The rows of each matrix lie in a flat space through zero, up to rounding. After each matrix: how many dimensions does the smallest such space have?

[[-45   6 -15  42   0  37  27 -24 -10 -10]
 [  6 -10   2  13  -8   0  -4  12  16  13]
 [-15   2  -4  14  -1  19   9  -6  -2   0]
 [ 42  13  14 -75  16 -43 -24   4 -21 -13]
 [  0  -8  -1  16  -7   2   0   7  13   9]
 [ 37   0  19 -43   2  16 -16  26   7  26]
 [ 27  -4   9 -24   0 -16 -15  16   7   9]
 [-24  12  -6   4   7  26  16 -19 -18 -12]
 [-10  16  -2 -21  13   7   7 -18 -25 -18]
 [-10  13   0 -13   9  26   9 -12 -18  -5]]

3

[[-14   6 -24 -29  -2 -32 -40  18  33  16]
 [  6 -15 -11  -4  14  25  14  -2  25 -23]
 [-24 -11 -11 -56  13 -15  -1  39  23 -26]
 [-29  -4 -56 -75  12 -44 -63  43  87   3]
 [ -2  14  13  12 -14 -18  -8  -3 -29  22]
 [-32  25 -15 -44 -18 -76 -64  35   9  43]
 [-40  14  -1 -63  -8 -64 -33  51  -6  12]
 [ 18  -2  39  43  -3  35  51 -25 -56 -13]
 [ 33  25  23  87 -29   9  -6 -56 -50  52]
 [ 16 -23 -26   3  22  43  12 -13  52 -29]]

3

[[-13 -14  32  -5  -1 -15 -12  27   8 -13]
 [-14 -17  21   8   7 -14 -19  10   3 -12]
 [ 32  21  18 -10  -9   0  24 -12   9  23]
 [ -5   8 -10 -21 -15   8   5  50  -5  -1]
 [ -1   7  -9 -15  -8   4   8  32  -3  -9]
 [-15 -14   0   8   4   0 -12  -8   1  -2]
 [-12 -19  24   5   8 -12  -9 -12  11 -17]
 [ 27  10 -12  50  32  -8 -12 -82 -14  21]
 [  8   3   9  -5  -3   1  11 -14   8   4]
 [-13 -12  23  -1  -9  -2 -17  21   4  20]]

5

[[ 43  -9  39  17 -10  37 -21   6 -12  17]
 [ -9 -15  25  -7 -11  33  -5   0 -53   1]
 [ 39  25  14  12  -1  35 -13   3  18  16]
 [ 17  -7  12   8  -2   5  -7   3   2   5]
 [-10 -11  -1  -2  -1 -10   2   0  -8  -4]
 [ 37  33  35   5 -10  84 -19   3 -26  21]
 [-21  -5 -13  -7   2 -19   9  -2  -2  -8]
 [  6   0   3   3   0   3  -2   1   2   2]
 [-12 -53  18   2  -8 -26  -2   2 -31  -8]
 [ 17   1  16   5  -4  21  -8   2  -8   7]]

3

[[ 37 -21  10 -11 -33   6  -7   6 -17 -17]
 [-21   0  12  27  10  63   6  57 -13 -15]
 [ 10  12  13 -17  41  -9 -23 -37 -17  49]
 [-11  27 -17  14  27  18  -6   9   0  15]
 [-33  10  41  27 -67  -5  36  40  -4  -5]
 [  6  63  -9  18  -5  19  -1  -9   9  61]
 [ -7   6 -23  -6  36  -1   0 -21 -21   6]
 [  6  57 -37   9  40  -9 -21 -11  -4  37]
 [-17 -13 -17   0  -4   9 -21  -4 -17  -6]
 [-17 -15  49  15  -5  61   6  37  -6   8]]

8

[[-25  -9  23 -23 -12 -12   3 -26  23 -30]
 [ -9  -6  16  -6  -3   6  12 -11  -1  -7]
 [ 23  16 -42  12   8 -20 -34  27   7  15]
 [-23  -6  12 -26 -13 -24 -11 -24  34 -34]
 [-12  -3   8 -13  -7 -11  -4 -13  16 -17]
 [-12   6 -20 -24 -11 -50 -45  -9  52 -33]
 [  3  12 -34 -11  -4 -45 -48   6  40 -16]
 [-26 -11  27 -24 -13  -9   6 -29  22 -31]
 [ 23  -1   7  34  16  52  40  22 -59  45]
 [-30  -7  15 -34 -17 -33 -16 -31  45 -44]]

2

[[-51  36 -28 -28   6  18 -10  -1  13 -20]
 [ 36 -28  -5  17 -17   0   5   6 -14  18]
 [-28  -5 -16   0 -39  -5 -31  27   8  -1]
 [-28  17   0 -66  21  -1  15 -11   7  22]
 [  6 -17 -39  21 -91  -8  -4  55   2   7]
 [ 18   0  -5  -1  -8 -21  28 -23   7   1]
 [-10   5 -31  15  -4  28 -21   6  -6 -15]
 [ -1   6  27 -11  55 -23   6 -68  11 -10]
 [ 13 -14   8   7   2   7  -6  11 -10  11]
 [-20  18  -1  22   7   1 -15 -10  11 -34]]

6

[[ -8 -13  10  -2  20  15   6   0  16 -17]
 [-13 -85 -63  -4   6 -16  27 -48  44 -28]
 [ 10 -63 -63  16  -7 -40 -11 -36  13 -23]
 [ -2  -4  16   4  20  11  -6   6   8 -17]
 [ 20   6  -7  20  -9 -25 -35   5 -22  -3]
 [ 15 -16 -40  11 -25 -36 -14 -16 -13   6]
 [  6  27 -11  -6 -35 -14   6   1 -23  36]
 [  0 -48 -36   6   5 -16   1 -25  19 -21]
 [ 16  44  13   8 -22 -13 -23  19 -35  24]
 [-17 -28 -23 -17  -3   6  36 -21  24   3]]

3

[[ 23  17   5  -7  57 -26   3  11  27  22]
 [ 17   9   7  35  -7  35  -4 -22 -17   5]
 [  5   7  15  24 -22  26  -6 -18 -14 -12]
 [ -7  35  24 -49  63 -63 -24   5   0  39]
 [ 57  -7 -22  63  29  58   5 -23 -36   0]
 [-26  35  26 -63  58 -52  -9 -10  -9  26]
 [  3  -4  -6 -24   5  -9  30  -3  23 -16]
 [ 11 -22 -18   5 -23 -10  -3  25  17  -7]
 [ 27 -17 -14   0 -36  -9  23  17  56  -9]
 [ 22   5 -12  39   0  26 -16  -7  -9  47]]

7

[[ 39  28  18  16  -1  28   5  56  13 -19]
 [ 28  21  11  14  -1  20   4  45  11 -14]
 [ 18  11 -11  30   0   3   5  58  24 -16]
 [ 16  14  30 -20  -1  23  -1 -13 -16   1]
 [ -1  -1   0  -1   0   0   0  -3  -1   1]
 [ 28  20   3  23   0  16   5  57  19 -17]
 [  5   4   5  -1   0   5   0   4  -1  -2]
 [ 56  45  58 -13  -3  57   4  33 -10 -16]
 [ 13  11  24 -16  -1  19  -1 -10 -12   1]
 [-19 -14 -16   1   1 -17  -2 -16   1   6]]

2

[[  7   4 -11 -17  -1  -9  -7   2  -2 -11]
 [  4  10   3 -16  -3 -11 -27   0   4 -15]
 [-11   3  28  16 -16  -6 -26  -2  11  -2]
 [-17 -16  16  35 -18   0   5  -2   6  13]
 [ -1  -3 -16 -18  66  24   8 -24 -10  26]
 [ -9 -11  -6   0  24  -5   0  -4   2  10]
 [ -7 -27 -26   5   8   0  16 -14  -9  15]
 [  2   0  -2  -2 -24  -4 -14  -5  -2 -10]
 [ -2   4  11   6 -10   2  -9  -2   2  -2]
 [-11 -15  -2  13  26  10  15 -10  -2  23]]

5

[[ 10   2   6  21   1 -12 -13  -2 -19  13]
 [  2  13 -17  12 -12  -8 -29   3 -17   4]
 [  6 -17  33   4  20   0  34  -8   8   4]
 [ 21  12   4  73 -17 -41 -23 -23 -36 -11]
 [  1 -12  20 -17  19  10  18   6   6  18]
 [-12  -8   0 -41  10  23  17  12  22   5]
 [-13 -29  34 -23  18  17  85 -20  60 -46]
 [ -2   3  -8 -23   6  12 -20  19  -9  30]
 [-19 -17   8 -36   6  22  60  -9  55 -43]
 [ 13   4   4 -11  18   5 -46  30 -43  74]]

3

[[  0   0   1  -5   0   7   4   2  -2  -1]
 [  0   4   0 -19  -2  29  16  20  -6  -6]
 [  1   0  -3  20   1 -28 -15 -10   8   4]
 [ -5 -19  20 -15   2   8   2 -46 -19   6]
 [  0  -2   1   2   0  -3  -2  -6  -1   1]
 [  7  29 -28   8  -3   6   6  75  22 -12]
 [  4  16 -15   2  -2   6   5  43  11  -7]
 [  2  20 -10 -46  -6  75  43  75  -7 -18]
 [ -2  -6   8 -19  -1  22  11  -7 -11  -1]
 [ -1  -6   4   6   1 -12  -7 -18  -1   4]]

2
